The first 9 rows are patterns. Each new row is the sum of 2 different patterns, raised or lowered, with some noise. Before adding, each is slid sideways (what falls off one end comes back at the other) and multiplied by a number that may be negative. Names go in the order of the patterns.
Known rows, each followed by the names of its patterns:
[ -8.9   6.1  -7.3 -25.7 -23.2   5.2 -22.0  -5.9   9.4 -12.9 -13.9 -23.7
  -5.6   1.0  -4.1   3.9  -7.7   8.0  26.0   7.3  -7.9  -5.6  15.1   9.0
   1.6  16.5 -21.7  -4.2 -17.0]
H
[  3.2  11.0  -0.6   3.1 -19.2 -16.0  -5.0   4.5  -1.0  14.5  -6.4  -1.4
  -0.2  -3.3  -1.0   0.4  19.9  -6.2  -0.8  -7.8   8.5  12.2  -7.2  -0.6
  -0.9   2.9   1.1 -19.8  -8.7]
U
[-18.6   3.5   4.4  -2.8   7.3 -12.2 -24.8   5.6  -2.3  -4.0  -4.2  -2.1
   3.2  11.1   8.3  13.1   4.5  13.7  12.9   2.5  -2.0   0.1  -7.8   6.0
 -14.8   1.9  -5.1   3.6   4.0]
A
[-17.2  13.7 -21.0   7.9   7.0   7.4 -19.1 -15.5 -19.2   9.1  -1.3  -0.2
   7.0   2.4   7.0  -7.2   3.1  -5.0  -9.5   8.5   3.8  -9.1   8.8  -6.2
   0.2  -6.7 -12.4   8.0 -16.4]
S
[-14.6  -1.6 -16.9  -3.6   4.5  11.7  -9.6  19.5  -7.2 -14.0   6.9   2.7
   1.7  11.9   6.9   1.7  10.0   7.3   4.3   4.6  20.7   5.0  -2.0  16.9
   7.6 -12.7  -7.9  18.8  -0.6]
R
[ 16.2 -20.3 -11.5   1.0  12.9 -11.7   8.8  -8.9  27.5  12.1 -15.0   7.6
   8.0   3.4   3.4  16.8  -8.1  -6.3 -15.5  -6.8  16.7  16.3 -25.5 -13.8
  18.7   3.5  -2.4  18.2   6.4]
N
[ 13.0 -15.0   9.7   2.3  -6.1  -1.4 -10.6 -15.0  -3.9  -5.7  -7.3   1.1
 -37.5 -24.3  -0.9  -5.8 -19.9  -3.2  -1.7  -0.1   6.0 -10.6   2.2   9.2
 -22.8 -11.4  20.5  21.6  -2.4]
Z
[-20.9 -17.0  -0.2 -22.1  12.5 -15.1  -3.0  -5.5  15.8  12.0  21.7   1.2
  16.7   8.7  -0.2  10.5 -11.3  16.0  -8.2 -12.0   1.1  17.2  -0.4  10.0
  -5.9  -6.7 -13.5 -30.3 -11.9]
C
[ -0.4   6.4  -7.4 -15.4  -0.4  -4.8  31.5  17.3  20.1 -11.0  19.1  -1.9
   1.5  -5.0  15.6   7.6 -12.3  12.8  14.9   3.7 -10.7   4.5  11.0  10.0
  13.1   4.0   2.2   2.8 -18.0]
G

New rows. What belongs after each?
[ 14.6 -15.2  -2.1 -19.7 -11.9 -11.2   6.3 -11.8   6.2  -6.4  14.7  10.6
 -11.1  -8.9  -2.7  14.6  13.2  10.4  -1.0 -16.2  -9.7  -6.6   9.7  10.7
 -29.4 -20.5  10.1   1.1 -10.1]
N Z
[25.5 32.5  7.6 13.6  7.5 19.0 33.7 29.5 18.5 13.4 39.7  8.3 23.5 25.0
 11.8 11.6 15.1  3.3 38.1 28.8  9.2 21.9 27.3 22.0 39.6  8.3 28.9 12.4
 29.2]
Z C
[23.9  9.7  4.0 35.4 11.7 -7.0 22.3  6.4  4.5 29.4 19.1  7.2 28.9 -3.7
 12.4  5.7  5.0 31.9  8.7 31.9 22.2 33.3  6.5  8.9  1.9 41.8 19.6 15.4
 40.9]
S R
[-17.1  11.6 -22.8  -7.6 -13.3  13.6   1.7  12.8  -0.4  21.2   9.8   9.1
   8.0   1.3  16.8  -2.8 -11.5   1.7  35.9  -1.7   9.8  -1.0  -9.6  -3.1
  -7.9 -14.5 -18.8 -13.5   3.7]
A C
[ 8.2  5.6 14.1  7.8 16.2 -0.9  5.3  7.0  7.4 19.9 20.1  4.6 30.2  9.1
 17.5  8.8  2.2 29.1 -0.7  0.0 27.1 -5.2 25.1 32.0 14.6  2.4  6.7  5.8
 20.4]
A S
[-21.0   1.1 -30.2   4.7 -13.8 -37.5 -12.5  -6.2 -24.7   1.9 -11.0  -7.6
   4.0 -17.4   3.7   2.4 -11.0  10.1 -24.4  -7.4 -14.3  -9.6  -9.9  15.6
 -26.2 -27.1 -16.4 -39.7 -18.8]
S R
[  0.4  11.3  20.0   6.1   5.6   8.1  26.5  11.6  -8.7  14.5  25.2  11.3
  10.8  -0.7 -12.4  16.1  14.8  10.4  26.0  13.1  12.3  26.5  32.0  26.6
  23.3  -0.5  12.6   2.9  20.5]
A G
[ 29.1   7.6  37.8  34.9  28.2   8.6  11.9  47.2  22.0  14.5  31.3  -3.9
  28.8  31.7   8.3  26.2  17.4   5.2   2.3  18.2  -5.8   6.5  14.3   5.5
  -1.9 -10.9  13.1  21.4  16.1]
H A
[ 20.5  14.0 -18.2  11.2   7.2   6.0  10.5  -8.2   8.2 -20.3  -6.7   3.8
 -12.2  19.5   5.2  10.1 -16.0 -18.7 -18.4  11.6  -4.0  -0.3  10.3   0.6
  -1.4  -7.4   6.8 -13.8 -10.5]
S R
[-19.8  -8.6  -3.7 -27.1  -2.6 -13.3 -24.3 -21.0 -21.1 -24.9  -4.3 -20.2
 -16.7 -27.8 -19.5  -5.0   2.3 -12.8  -6.8 -25.2 -27.7   7.3   4.1 -17.2
   1.3  -5.8 -16.2 -14.9 -17.7]
U Z
[-17.5   6.6  -3.5 -21.1 -11.0 -21.4 -16.1  12.9   9.1 -20.8   2.2  -4.5
 -20.6  -8.7 -13.5 -19.5   0.1 -11.7 -20.4   7.1  -1.3 -24.8 -26.6  -0.9
 -19.7  -6.1 -10.0  -9.7 -15.3]
R Z
[ -3.1  13.5  15.1 -16.6 -12.8 -11.1  17.3 -15.2 -40.3 -19.1  -6.4  -2.1
 -18.8 -12.8  11.6 -19.1  14.1   8.4  29.7   9.1  -4.6 -27.8   3.4   2.0
   0.7   1.3   4.1 -15.0  14.9]
H G
[-35.6 -11.3   3.8 -17.3 -20.5  -2.2 -10.5 -19.6 -33.3 -22.3  -4.1   1.6
 -39.5 -29.5  15.7  -8.7 -20.2   8.2   2.9   3.1 -30.9 -47.4 -22.7 -13.1
 -15.4 -16.6 -21.6  12.1   3.7]
N G
[-13.8 -23.9   0.3 -40.9 -16.6  14.7 -16.9 -17.3 -10.8 -19.7   5.6  16.7
  -8.3   3.4  13.2 -26.6 -30.1   8.5  -4.3 -21.6 -19.6 -20.0  -8.3 -12.4
 -51.1 -17.7  -2.5 -29.2 -12.1]
N Z
[ -5.2 -11.1 -31.0 -20.5 -20.9  -6.5  -7.2 -16.2  -6.0  -4.8 -23.1 -23.1
   3.2   3.1 -17.6   4.9 -17.4  -5.7  -3.4 -15.1 -12.3 -20.8 -29.1  -8.4
 -22.2 -22.9  -2.4 -44.0 -21.7]
S Z
[ 26.5   0.3   4.5   6.1  -1.4  -0.8 -47.4 -23.7 -16.8  -6.9  -9.5 -14.4
   4.7   3.5   4.8 -21.2  15.7  14.7  16.1   2.8  23.7  -1.4  -8.2  -6.2
 -18.3  26.2   7.9 -34.7 -12.2]
N C
[ 21.9  44.9  25.0  -6.3  10.0  14.6  23.3  21.8 -13.3  10.8  -0.6  33.8
  -5.7  22.1  10.5  13.9  10.1  14.7  20.6  14.1  -2.4  15.4  24.8   3.3
  15.7  -6.8  -9.3  25.2  -3.2]
S G
[  1.5 -11.3   3.0 -10.9  -4.2  -6.4  -3.6  -1.2  -0.6 -19.7 -17.8  -6.8
 -25.6 -25.8 -23.6 -30.9  -9.2 -20.9   4.9 -25.0   3.4 -15.5  -6.9  -1.0
   4.6  -6.9   5.9   0.8  -7.5]
R C
[ 12.2  13.7   4.4   5.3   3.7  24.8  13.4   3.4  -1.8   6.7   2.6   0.2
  -8.7  -8.0  17.8   3.1 -12.3   5.2   5.7  -7.3  16.4   0.2  -4.4  12.8
  -7.0  -6.6  17.0   9.5  -2.9]
A N
[ 2.9 22.7 21.9  3.0 40.0 32.6 30.8 10.2 36.6  8.7 11.6 -0.3 23.8 29.3
 17.2  7.7 15.0 28.8  9.6 16.3 33.4 24.8 32.4  7.3  9.7 16.9 12.8  7.0
 24.6]
N G
[34.0 13.8 10.5 29.7 21.3 27.7 21.8 42.2  8.1 -7.4 -6.4 42.2 19.2 -0.2
 20.0  1.3 18.3 17.3 32.8  1.3 28.7 16.4  7.3 15.5 26.5 16.2 30.3 16.9
 12.0]
S R
[ -4.0   4.2   9.0  14.6  25.7  -7.3  -2.1  12.9  -3.0   9.9   8.0  19.1
  11.0  10.2  14.4   8.2  12.0   9.6  -3.8  -1.1   7.5   7.8 -13.0   4.8
  -6.9  -5.5  16.0   9.1  14.2]
H A
[ 12.5  16.5  -1.1   0.3  -2.9  22.6   5.0  16.2  -9.6  32.2  22.9   0.3
  21.5  14.2   7.2  10.5   8.2  -2.0   6.2  -9.8 -10.1  19.5  14.4   3.0
   1.5  33.6   0.9  11.5  22.1]
N G
[17.3 15.1 24.0 17.4 17.0 33.3  9.8 13.4 31.1  2.3 51.9 39.8 22.7  8.4
 23.5  7.5 24.5 15.5 16.4 29.9 17.3 17.0 31.9 28.7  1.2 -2.3 25.8 10.5
 23.6]
S Z
[ -7.6  -0.5  -5.2 -29.9 -10.5   3.2  18.2  -8.6   0.3   4.1  -1.8  -2.9
  -0.1 -10.5 -14.5   6.4 -20.7   3.2 -10.0  -2.8  -8.5  -1.6 -21.5 -18.9
  -1.0 -13.0 -10.6 -11.1  -9.3]
U R
[20.9 41.6  5.0 17.5 27.0 13.8 11.8 19.2 -1.8 11.6  0.8 14.6  9.1 -4.9
 21.5 30.3  6.4 36.0  2.2 22.3  9.4 29.0 20.5 23.7 24.1 10.9  9.8 11.0
  5.2]
A S
